There are 7 hidden switches. A switch that is on adds its own fixed numbers to the row, and there is some noise. The rows also spread widely along 10 directions, which tell nothing about the answers.
In the rows, 128 means zero.
Some rows, each with its switches (1 for on, 0 for off) after it:
[134 125 172 150 139 124 144 147 151 138 166  97 107 151 188 165 101 128
 150  87 164  88 161 182 116] : 0 1 1 0 1 1 0
[123 117 126 136 106 120  89 115 110 124 105 126 150  97 111 120 121 115
 148 155 107 135 147  78 189] : 0 0 0 0 1 1 1
[139 101 128 141  85 129  94 104 143 144 112 109 175  97 123 194 143 133
 171 128  73 166 127 101 144] : 1 1 0 1 0 1 1
[194 128 147 118 149 132 123 123 172 133 140 151  92  61 127  71 100 149
 136  84 117 159 163 115 155] : 1 0 0 1 0 1 1
[139 166 162 161 154 146 106 113 163 122 181 130 121  90  78  40  89 148
 116 122 144 163 126 114 158] : 0 0 0 0 1 0 1
[233 139 105 165  85 147 122  83 186  97 120  91 138  54  98  92  92 168
 129 140  59 164 108 102 165] : 0 1 1 0 1 0 0
[140 126 145 137 146 158 137 136 117 144 141 139 169 159 116  99 181 150
 113  99 163 101 138 167 107] : 0 1 0 0 1 1 0
[ 44 110 144 131  89  84  97 143 108 152 140  70 135 172 179 211 136  91
 169 143 167  71 160 127 125] : 0 1 0 1 0 1 0
[111 162 128 111 116 139 127 150  84 125 122 117 143 194  91  81 143 108
  97 150 178  45 145 145 118] : 0 1 1 1 0 0 0
[152 101 150 213 151 151 147  98  75 130 181 132 165 102 139 101 121 186
 127 127 107 117 155 134 173] : 0 1 0 0 1 1 1
[193 122 110 122  93 122 136 139 121 121  68 148 137  96 144 104 140 114
 130 119 114 101 138 129 139] : 0 1 1 0 0 1 0
[115 147 125 109  94 108  97 136 117 139  56 140 138  97 117  95 146  88
 144 138 148 111 130 102 128] : 0 1 0 1 0 1 1
[ 90 153 116 120 102 129 101  97 136 145 114  87 114 100 127  91 137  79
 126 143 162 121 142 114 117] : 0 1 0 0 0 1 1
[172  89 113  82  91 136 126 136 115 132  60 129 158 149 156 219 176 104
 156 112  91  93 159 138 127] : 1 1 1 1 0 1 0
[ 92 131 117  77 100 129 100 128 168 146 100  92 109 143 151 176 135  60
 149 109 138 123 142 134  92] : 1 0 1 1 0 1 0
[122  91 128 121 105 130 113  99 113 140  90 127 147 123 173 232 154  87
 177 115  90 148 148 140 110] : 1 1 0 0 0 1 0
[180  74 122 123 105 104 119 150 116 115  98 142 142 105 153 142 147 147
 157 131 116  84 198  87 226] : 1 1 1 0 1 1 0
[114 181 120 139  60 115 108 140 163 111 108  67 125 138 118 104 118 125
 116 148 135  84  99 115 109] : 1 1 1 1 1 0 0
[117 117 117 157 140 130 153 121  68 121 150 107 105 115 162  84 118 123
 109 162 165  40 185 126 175] : 0 1 1 0 1 0 1
[190 100  87 108  89 141 117 113 146 124  87  99 158  98 113 117 155 139
 129 130  94 112 145 107 153] : 0 1 1 1 1 1 0
[167  84 122 151  97 111 119 118 137 141 111 122 155  59 152 147 134 146
 166 124  91 139 148 101 162] : 0 1 0 1 0 1 1
[128 119 139 100 138 126 109 134 141 127 113 134  99 107 141 103 125  99
 146 111 163 113 189 119 168] : 1 1 1 0 1 1 0
[102  98 126  70  98 113  95 151 135 124  97  89 137 179 137 228 137  78
 160 148 129  69 161 110 155] : 0 0 1 1 1 0 0
[131 113 134 123 139 167 112  85  62 137 106 132 166 139 107 174 138  99
 138 137  94 131 156 131 126] : 0 1 0 1 0 1 1

New rows. What belongs after each?
[137 158 139 153 123 123 124 116 104 129 113 127 108  90 137  78  95 116
 125 127 134 110 144 120 123] : 0 1 0 1 0 1 1
[208 110 134 180 121 141 153 126 139 119 120 153 145  65 157 109 115 189
 133  91  56 144 119 128 132] : 1 0 0 1 1 1 1
[127 119 109 148  38  84 110 147 130 134  81  78 161 130 161 175 147 129
 154 147 109  82 110 107 122] : 0 1 0 1 0 1 0
[ 50 153 126 130  82 113 110 139  77 132  79 122 153 167 144 170 159  74
 138 149 139  84 108 131  72] : 1 1 0 1 0 0 0
[173 184 165 109 133 139 122 113 154 118 116 101  67 130 148 136  59  73
 135  98 144 121 148 170  93] : 0 1 1 0 0 1 0
[125 130 126 158 143 147 144 105 107 124 150 112 118 122 144 111 132 141
 111 118 128 100 143 148  99] : 1 1 0 1 1 0 0
[ 93 145 143 121 103 110  88 104 130 128  92 111  96  99 158 177  94  66
 168 124 117 152 143 114 106] : 1 1 0 1 0 1 0
[146 123 116 177 115 137 137 120  61 125 123 147 176 109  99  72 151 164
 109 158 114  91 130 113 153] : 0 1 0 1 0 0 1
[120  78 122 127 157 130 122 139 137 140 111 197 129  64 155  77 154 111
 152  90 148 158 170 119 160] : 1 0 1 0 1 1 0
[161 132 145 106 126 143 108 115 123 124  90 126 136 123 125 160 116  94
 150 124 116 123 157 131 155] : 0 1 1 0 1 1 1
[167 144 125 100  97 124  95 127 184 126 114 111 117 101 106  89 103 113
 137 118 130 145 134 108 160] : 0 0 1 0 0 1 0
[105 138 126 177  93 109 116 139 116 127 116 126 150 105 145  94 119 137
 133 126 114 116  98 117 109] : 0 0 0 1 1 1 0
[153 141 136 148  94 120 121 163 118 113 125 121 153 140 117  79 121 163
 114 143 123  71 139 105 191] : 1 0 1 0 1 1 1
[164 161 125 143 112 150 117 105 104 123 123 130 150 121  81  58 124 139
 102 141 111 124 119 114 145] : 0 0 0 0 0 1 1
[185 160  99 154  72 134 137 128 117 109  75 137 155  77 102  52 135 146
 103 147  89 107 100 103 134] : 1 1 1 1 0 0 1
[159 135 135 106 123 141  96  85 204 138 113  93  98  48 129 131 105 105
 158 100 110 184 141 116 116] : 0 1 0 1 1 1 1
[158 122 153 148 120 124 124 137 172 126 115 130 124  82 159 159 107 115
 168 105 122 142 131 144 135] : 0 1 1 0 1 0 1
[ 91 176 151 187  91 124  97 104  97 123 113 105 143 128 131 159  57  92
 149 143  97 149 101 138 102] : 0 1 1 1 0 1 0
[116 140 104 102  65  84  60 134 148 118  43 123 132  68 103  80 124  72
 160 165 137 133 143  49 197] : 0 1 1 0 1 1 0
[143 111 143 107 150 101 149 160  85 128 120 150  80 142 198 126 115 101
 134 109 171  49 193 142 143] : 0 0 0 0 0 1 0
[111 113 107  82  94 103  70 119 146 132  61 104 107  66 125 126 119  64
 165 159 134 124 176  65 189] : 0 1 1 1 1 1 1
[130 131 108 161  69 137 132 113 125 143 114  87 183 138 132 133 174 138
 123 129 112 117  92 145  82] : 0 1 0 0 0 1 0
[164 142 164 129 124 145 110 136 146 126 101 160 172 116  89 126 152 135
 146 115 123 145 113 131 132] : 0 1 0 0 1 0 1
[105 177 143 184  96 146 135 137 106 131  93 135 173 145 135 111 128 118
 117 104 120 119  62 184  39] : 0 1 1 1 1 1 0
[108 102  98  89 120 142 139 139 125 142 100 128 131 130 152 137 178  88
 123 123 146  79 149 141 106] : 1 0 1 1 0 0 1
[130 173 164 124 111 142 139 167 115 134 100 139 153 179 116 130 137 106
 116 115 156  72 107 179  77] : 0 1 1 1 0 0 1
[139 146 134 144  92 124  90 116 110 103  65 161 162  94  95 123 134 110
 150 153  86 155 110  87 152] : 1 1 0 0 1 0 0
[178 138 153  86 137 130 116 137 173 129 135 114 103 126 116 134 105 123
 136 110 137 109 153 126 140] : 0 0 0 1 0 0 1
[136 139 106 141 151 172 168  62  96 118 163  77  76 123 167 128 107 102
  92 132 115  87 154 157  84] : 1 0 0 0 0 0 1
[154 139 163 149 163 138 136 138 104 131 133 166 120  97 124  49 116 145
 118 104 158 105 162 136 143] : 0 1 0 1 1 1 1
[170 132 115 123  98 142 120 126 147 129 114 129 160 123 106 108 148 151
 121 108  92 135 114 122 111] : 1 0 0 1 0 1 0
[147 157 129  96  85 125 119 137 132 137  61 109 130 136 140 148 146  81
 139 125 137  93 124 139  96] : 0 1 0 0 0 1 1
[119 116 125 169 126 148 109  89 132 128 183  80 148 108 102 115 117 144
 130 159 127 125 154 112 188] : 0 1 1 0 1 0 1
[171 109 138 166 100 116 142 172 119 142 105 159 179 103 145 109 146 164
 142 107 118  94 128 139 149] : 0 1 1 1 0 1 1
[ 50  81  83  80 107 116 114 109 119 147 112  74 105 143 183 206 157  33
 154 154 159  81 168 126 121] : 0 0 1 0 0 0 0
[ 90 135 137 165  91 127 128 145  66 114 103 126 179 176 135 175 142 124
 135 151 107  75 112 141 116] : 1 1 1 1 1 0 0
[120 109 117 111 105 131  87 115 137 144 136 102 168 140  93 141 147 128
 141 130 116 136 137 104 145] : 0 0 0 1 0 1 0
[133 114 156 162 134 105 109 144 144 140 170 134 123 103 139  95 100 141
 157 111 164 134 175 123 191] : 0 1 1 0 0 1 0
[137 161 119 138 142 175 165 124  82 132 104 169 133 128 138  49 150 108
  84  98 139 100 117 177  72] : 1 0 1 0 0 1 1
[139 109 137 106 155 140 133 136 129 133 146 118 110 127 134 103 145 116
 125 132 180  75 190 135 172] : 0 1 1 0 1 0 1
[150 109 121  98 138 131 132 102  96 130 122  95  93 132 164 158 119  99
 132 125 134  77 194 137 122] : 0 1 0 1 0 1 0
[118 136 145 133 129 150 124 121 123 136 147 126 159 160 106 137 142 112
 129 125 149 121 128 162 110] : 0 1 1 0 0 0 0
[121 125 113 121 122 139 138 113  63 116 108  84 103 153 169 154  93  91
 116 152 115  43 175 130 137] : 0 0 1 1 1 1 1
[111 137 125 149 107 132 104 113  87 128 119 127 153 125 113 115 105 103
 130 156 118 125 135 107 168] : 0 0 1 0 0 1 1
[127 109 117 132  99 132 109 127 159 147 132 110 155  94 125 105 164 131
 139 126 142 129 153 114 165] : 1 1 1 0 0 1 1
[209  69 115  87  96 104 144 172 218 149  89 124 132  85 177 162 193 146
 163  76 134 102 144 143 112] : 0 1 0 1 0 0 0
[ 94 137 156 167 101 118 119 152 112 133 139 105 146 154 162 161 115 142
 140 119 119  85 120 136 115] : 1 0 0 1 1 1 1
[167  95 140 144 123 129 131 134 146 133 158 106 142 117 138 169 106 149
 144 123 101 110 147 129 164] : 0 0 1 1 0 0 1
[ 93  99 136  87 120 112 109 144 112 124  65 146 109 120 179 223 128  44
 179 138 124 104 168 115 151] : 1 0 1 0 1 0 1
[ 92 111 137 145 124 118 136 138  84 149 144 102 126 147 174 153 126 120
 135 132 142  68 158 136 126] : 0 0 0 1 0 1 1
[155 149 110 127  76 136  73  69 158 101 107  79 132  87  85 126  93 117
 138 158  60 178 119  64 167] : 1 0 0 0 1 1 0
[151 170 173 158  87  90 121 176 125 123 112 121 122 133 151 115  94 149
 140 122 136  68 134 119 144] : 1 1 0 1 0 1 1
[180  80 110 109  90 114 116 124 141 120  73 109 137  95 164 190 137 107
 172 135  92 114 167 106 176] : 0 1 1 0 1 1 0
[133 175 166 153 106  96 108 153 101 118  87 150 102  96 142  93  52  96
 146 132 137 105 140 116 150] : 0 1 1 1 0 1 1
[174  86  93  96 128 159 123 110  68 123 100 154 185 139  73 100 186 130
 109 157 113  92 174 106 179] : 0 1 1 1 0 0 0
[169 107 119 114 123 136 124 127 110 130  82 173 138  90 135 107 142 115
 141 105 111 132 161 123 147] : 1 1 1 1 0 1 0
[130 161 125  75 118 149 115 130 112 125  83 105 122 171 113 110 162  98
 106 121 154  70 153 131  94] : 1 1 0 1 1 1 0
